Every row belongs to one group in each of 4 separate groupings. Each group adds its own fixed numbers to the row, and there is some noise. The rows also spread widely along 11 directions, which tell nothing about the answers.
In the rows, zero is written as 128.
Known rows, each followed by its group in each grouping:
[112  92  95 117 119 142 189 107 126 139 136 101 157 145 100  86 114  98
 134 157 109 135 129 183 196]
(0) miz (1) (0)
[ 95 122 172 130 124 157 104 108 138 156 112 101 134 146 108  99  68 144
  97 180 122 146 149 137 107]
(3) lazo (2) (1)
[142 132 122  82 128  99 166 126 123 128 114 120 167 123 123 118 114 122
 112 152 161 128 132 156 124]
(3) lazo (0) (2)
[105 138 179 168 114 143 175 119 118 164 137 119 117 131  97 110  75 158
 113 131  92  87 113 163 143]
(1) miz (2) (1)
[201 136 170 166 127 152 173 199 133 127 104 117 118 184  51 190  40 140
 151 148  91 147 120 141 182]
(2) gare (0) (2)
[135 148 129  94 107 125 101  98 133 128 104  80 134 128 177 104 135 102
 146 173 181 142 142 209 134]
(2) gare (1) (0)
[132  95 116 201 149 102 134 153 132 147 108 133 190 159  82 160 155 102
 135 123 139 143 185 136 123]
(1) lazo (2) (2)
[119  82  85 141 128 199 174 185 195 138 132  85 191 176  86 117  78 119
 104 157 110 167 188 156 102]
(0) lazo (2) (0)
[140 132 121 156 103 138 107  92 128 120 137 104 115 169 174 129 112 102
 143 103 104 121 121 206 137]
(0) gare (2) (0)
[126 111  96 159 123 101 135 120  70 131 132 145 128 183 113 122  83 135
 127 103  47 150 129 124 134]
(1) gare (1) (1)
[142 163 159  90 165 115  87 140 121 129 128 114  85 130 146 144 125 163
 150 178 174 170 114  47 158]
(1) gare (2) (0)
[ 88  82 158 167 108 107  73  54 102 161 116 159 164 170 133 104 109 138
 139  87 119 145 165 139 151]
(1) gare (2) (0)
[139 120 154 196 149  78 122 112 114 101 144 119  94 117  96 180 175  87
 147 195 129 105  95 119 158]
(2) miz (1) (1)
[ 67 131 163 184 143 168 116 104 110 179 109  79 114 144  96  82 107 128
 113 179  99 155 149 171 167]
(3) miz (2) (1)
[164 117  98 128 125 104 142 131 123 118 116 143 165 164 123 148 106 119
 129 110 114 138 137 138 114]
(3) gare (2) (2)
[129  85  97 124 133  80 169 101 120 109 141 141 169 130 110 122 158  95
 137 148 147 123 130 126 158]
(3) lazo (1) (0)
[133 116  67  95 125 165 118 154 166 135 129 112 174 170 168 117 103 151
 136 107 143 178 172 119  77]
(1) miz (2) (2)
[179 185 112  76 141  46 172 174  83 132 110 122 138 111 130 146 129 120
 110 153 171 107 106 139  97]
(1) lazo (2) (0)
[ 68 115 167 106 130 161 136  97 192 122 167  98 133  85 133 103 108 163
  71 221 150  97 128 100  59]
(0) gare (1) (2)
[132  78  78 115 124  84  59  94 132 120  89 118 196 172 143 129 147  68
 139 161 166 186 174 167 101]
(2) lazo (2) (2)
[ 76 169 106 160 149 115 137 112 104 142 154 105  95 113 181  98 152 149
 103 125  98 113 120 138  81]
(1) gare (2) (2)
[137 102 117 160 125  99 148 130 122 124 125 124 162 150  83 149 115  85
 107 158 101 112 126 162 119]
(0) gare (2) (1)
[136 149 108 132 145  86 154 136 158  99 156 130 140  96 157 160 168 128
  94 150 162  84 120 105  32]
(3) lazo (2) (2)
[103 136 148 127 113 144 120 118 126 160 114  95 136 152 130  93  68 144
 105 152 116 138 149 175 100]
(1) lazo (2) (0)
[ 67  94 116 172 134 163 100  93 162 150 129  93 158 149 133  96 138 116
 117 158 132 156 173 163 102]
(3) miz (2) (0)
[130 160 115 165 162 151 153 184 176 119 160  90 113 119 158 159 165 142
 131 148 163 124 145 108  79]
(1) lazo (2) (0)
[ 80 131 171 197 138 128 152  98 125 155 150 123 117 113 106 121 131 135
 101 138 102  76 118 152 131]
(0) miz (2) (2)
[ 93 105 151 163 138 172 118 127 161 144 144 132 135 154 142 116 102 185
 144  98 122 162 171  87 132]
(2) lazo (0) (2)
[138 156 117  90 143 106 225 160 116 138 134 118 140 104 110 110 117 139
 107 149 143 102 107 129 147]
(3) lazo (2) (0)
[172 135 157  93 131 109 104 142 110 114 141 159  92 175 118 160  41 181
 140 126 103 155  93  38 135]
(1) lazo (2) (0)

New rows. What belongs after each?
[129  76 149 103  99 136 109 107 131 153 119 165 177 188 110 108  32 175
 134  86 113 163 165 100 137]
(1) lazo (2) (0)
[130 121 112 146 130 120 169 143 119 153 126 130 165 147 124 117 131 124
 131  82 129 125 158 155 154]
(0) lazo (2) (0)
[114 127 141 163 156 160 143 140 145 141 146 122 118 137 115 131 122 168
 135 136 119 145 145  74 138]
(3) miz (1) (2)
[ 93 105  85 181 148 102 104 124 132 128 138 121 164 149 131 136 149 103
  87 136 107 136 164 130  40]
(0) lazo (2) (2)
[149 136 141  86 108 114 133 101  89 163  69 102 160 159 114  86  94  98
 143 152 152 159 137 216 209]
(3) gare (2) (0)
[167 118 127 156 142 130 134 154 152 118 157 150 130 151 128 179 135 152
 168  99 140 131 125  62 148]
(1) miz (2) (1)
[133 159 129 148 139 161 135 144 175 121 154  83 126 107 194 129 188 142
 162 130 200 117 156 137 116]
(1) lazo (1) (1)
[ 83  87 104 159 119 112 230 110 145 137 169 150 181 113 116  98 138 137
 105  99 117  74 137 142 118]
(1) lazo (2) (0)
[144 125 132  74 143 101  43 117 136 115 113 106 137 141 160 136 143 123
 151 192 210 187 157  84 111]
(1) lazo (1) (0)
[137 114 128 130 125 133 158 122 141 142 123 144 171 150 124 124 106 149
 135  95 134 130 148 124 148]
(3) gare (2) (2)
[136 105 100 115 118 122 150 126 138 114 158 138 147 144 132 134 107 133
 117 124 115 122 129 114 101]
(0) miz (1) (0)
[152 108 157 116 103  55 132  68  74 105 123 126 115 145  87 130  91  79
 131 201 114 107  76 175 175]
(1) lazo (1) (0)
[125 127 122 119 140 143 199 185 135 169 127 133 168 136  91 114  87 168
 109 120 131 132 156 106 127]
(1) miz (2) (0)
[145 106 128 106 109 142 142 124 153 109 130  92 142 160  99 126  71  96
 112 195 113 132 110 170 132]
(0) lazo (2) (1)
[159 144  99 124 136  67 191 139 113 119 128 138 161 113 129 142 158 106
 116 119 152  90 115 149 113]
(3) lazo (2) (2)
[ 57 121  98 131 136 121 155  76  98 140 142  91 122 128 152  55 137 107
 104 154 102 140 126 191 138]
(3) lazo (0) (0)
[168 200 125 105 137 132 151 163 146 122 139  94 115  99 198 145 155 148
 130 124 180  98 128 149  85]
(0) gare (1) (2)
[151 134 150 155 142 126 104 151 124 146 111 113 128 159 108 158 117 125
 152 150 150 156 148 124 145]
(1) miz (2) (0)
[ 94 130 157 190 149 134 150 110 122 142 155 128  87 134 135 113 134 152
 148 113 100 120 121 112 180]
(2) lazo (2) (0)
[104  90  63 124 166 100 184 117 137 103 179 125 146 108 127 121 206  96
 144 162 149 132 116  83 174]
(0) miz (1) (0)
[155  88 143 139 126 120 148 137 139 120 125 125 154 168  62 154  83 103
 131 166 118 135 126 130 171]
(0) lazo (2) (0)
[132 100 129  98 136 143 227 158 151 142 139 130 177 128  65 120  91 144
 117 143 133 119 129 119 181]
(0) miz (0) (2)
[ 35 109 136 179 118 130 116  59 126 132 155  79 119 112 128  83 124 102
  60 215  78  96 125 191  56]
(0) gare (1) (1)
[101 152 152 160 153 132 100 140 110 147 134 124  82 149 138 120  89 177
 116 127  97 154 134  83 107]
(2) lazo (2) (0)
[115 113  84  90 138 156 232 183 159 144 135 123 183 127  99  96  87 170
 102 145 117 139 157 105 112]
(2) gare (1) (2)
[156 167 163  93 131 132  81 133 124 125  98  66 102 148 140 135  92 116
 134 211 168 164 125 170 123]
(1) lazo (0) (2)
[123  88 124  80 120  95 101  48 134  84 151 137 126 139 142 114 110 117
 127 190 136 137  95  94 130]
(3) lazo (1) (2)
[170 110 233  59  99 133 112  96 169 117 117 129 129 126 107 137  58 155
 154 198 203 120 113 106 187]
(2) lazo (1) (0)
[114 125 146 152 108 122 151 111 156 134 145 122 155 118 148 127 130 132
 113 122 155  80 142 170  75]
(1) lazo (2) (0)
[108 166 123 133 157 107 128 146 118 141 128  94 116 112 138 125 140 125
  88 173 134 121 127 132  75]
(0) lazo (2) (2)
[143  88 106 142 125  84  52 102 120 112  91 115 168 185 106 153 114  61
 119 188 135 177 155 165  85]
(3) lazo (2) (0)
[ 97  80  97 151 133 105 155 104 159 125 153 136 192 124 130 121 179 101
 122 120 161 110 159 134 125]
(0) lazo (2) (0)
[107 144 126 110 141 165 101 125 167 130 129  91 133 125 172 107 127 157
 114 172 164 157 161 114  73]
(3) gare (1) (2)
[156 119 120 164 128  78 128 101 110 107 138 132 125 149 120 168 147  87
 152 141 120 107  95 152 148]
(1) miz (2) (2)
[153 130 141  68 105 102 159 121 120 146  91 102 173 132  94 111  86 103
 114 194 163 117 117 199 137]
(1) miz (2) (2)
[142 107 151  96 104 145 110 115 152 144 122 136 171 155 130 122  72 167
 140 122 153 142 160 118 114]
(1) miz (1) (2)
[136 160 167 121 128 118  94 111 126 139 104 102 121 127 142 132 119 124
 122 171 170 133 131 157 118]
(3) gare (2) (0)
[133 102 103 181 150 100  97 124 164  91 152 115 144 139 129 189 182  74
 128 174 148 127 137 121  84]
(0) gare (2) (0)
[141 158 129 107 136 131 165 135 131 130 162 123 118 104 168 121 150 159
 144 103 156 101 114 105 146]
(0) miz (1) (1)
[151 127  57  41 116  62 121 125  94 132 104 132 189 151 159 108 112 101
 105 117 152 151 141 159  80]
(0) lazo (2) (0)
[148 137 163 182 139 121 159  95 115 119 134 110  93 144 114 137 149 102
 174 137 122 109  94 168 237]
(3) lazo (2) (2)
[144 125 132 137 130 102 144 110 100 141 114 103 131 146 103 125 141  81
 160 167 145 134 114 185 212]
(1) miz (2) (0)
[136 127 225 194 135 154 148 144 145 146 120 112 123 141  56 160  76 142
 122 170 132 112 141 141 159]
(3) lazo (0) (0)
[125 100  96 104 132 120 184 108 132 128 134 126 162 140 125  93 144 107
 152 133 148 140 129 143 202]
(3) lazo (2) (0)
[133 128 145 138 121 114 106 100 112 156  93 117 160 152 141 110 130 112
 143 112 162 142 162 184 158]
(3) lazo (2) (0)
[101 165  92 145 173 167 141 182 127 158 144  88 103 140 149 110 134 157
 119 127 105 165 146  94 118]
(0) miz (2) (1)
[108 128 140 119 146 164 109 129 170 127 154  91 108 129 146 123 124 150
 136 182 153 149 125  89 122]
(1) miz (2) (1)
[184 126 173 107 112 109 146 122 150 129 105 133 168 134 113 153 125 117
 159 132 206 111 137 150 179]
(3) lazo (2) (0)
[177 163 118 125 152  99  86 142  98 131  91 107 121 157 143 155 145 103
 156 142 158 170 132 137 149]
(3) miz (2) (2)
[140 141  85 154 152 135  96 156 120 120 128 104  99 179 164 135 129 123
 158 117 107 188 144 119 128]
(2) lazo (2) (0)
[154 155 106 156 167 110 166 189 125 124 124  93 129 133 102 161 152 100
 119 171 132 131 129 132 130]
(0) lazo (2) (2)
[104 147 109 120 167  85 143 140  84 133 142 124 102 130 118 118 121 142
 105 172 104 148 103  75 128]
(1) gare (2) (0)
[152 143 179  93 106 162  94 139 155 154  92  90 161 151 147 121  90 149
 151 133 200 156 178 169 136]
(1) lazo (0) (1)
[189 147  83  82 132 103 157 202 150 101 118 120 153 146 121 174  86 126
 105 165 141 142 125 116  51]
(2) gare (2) (0)
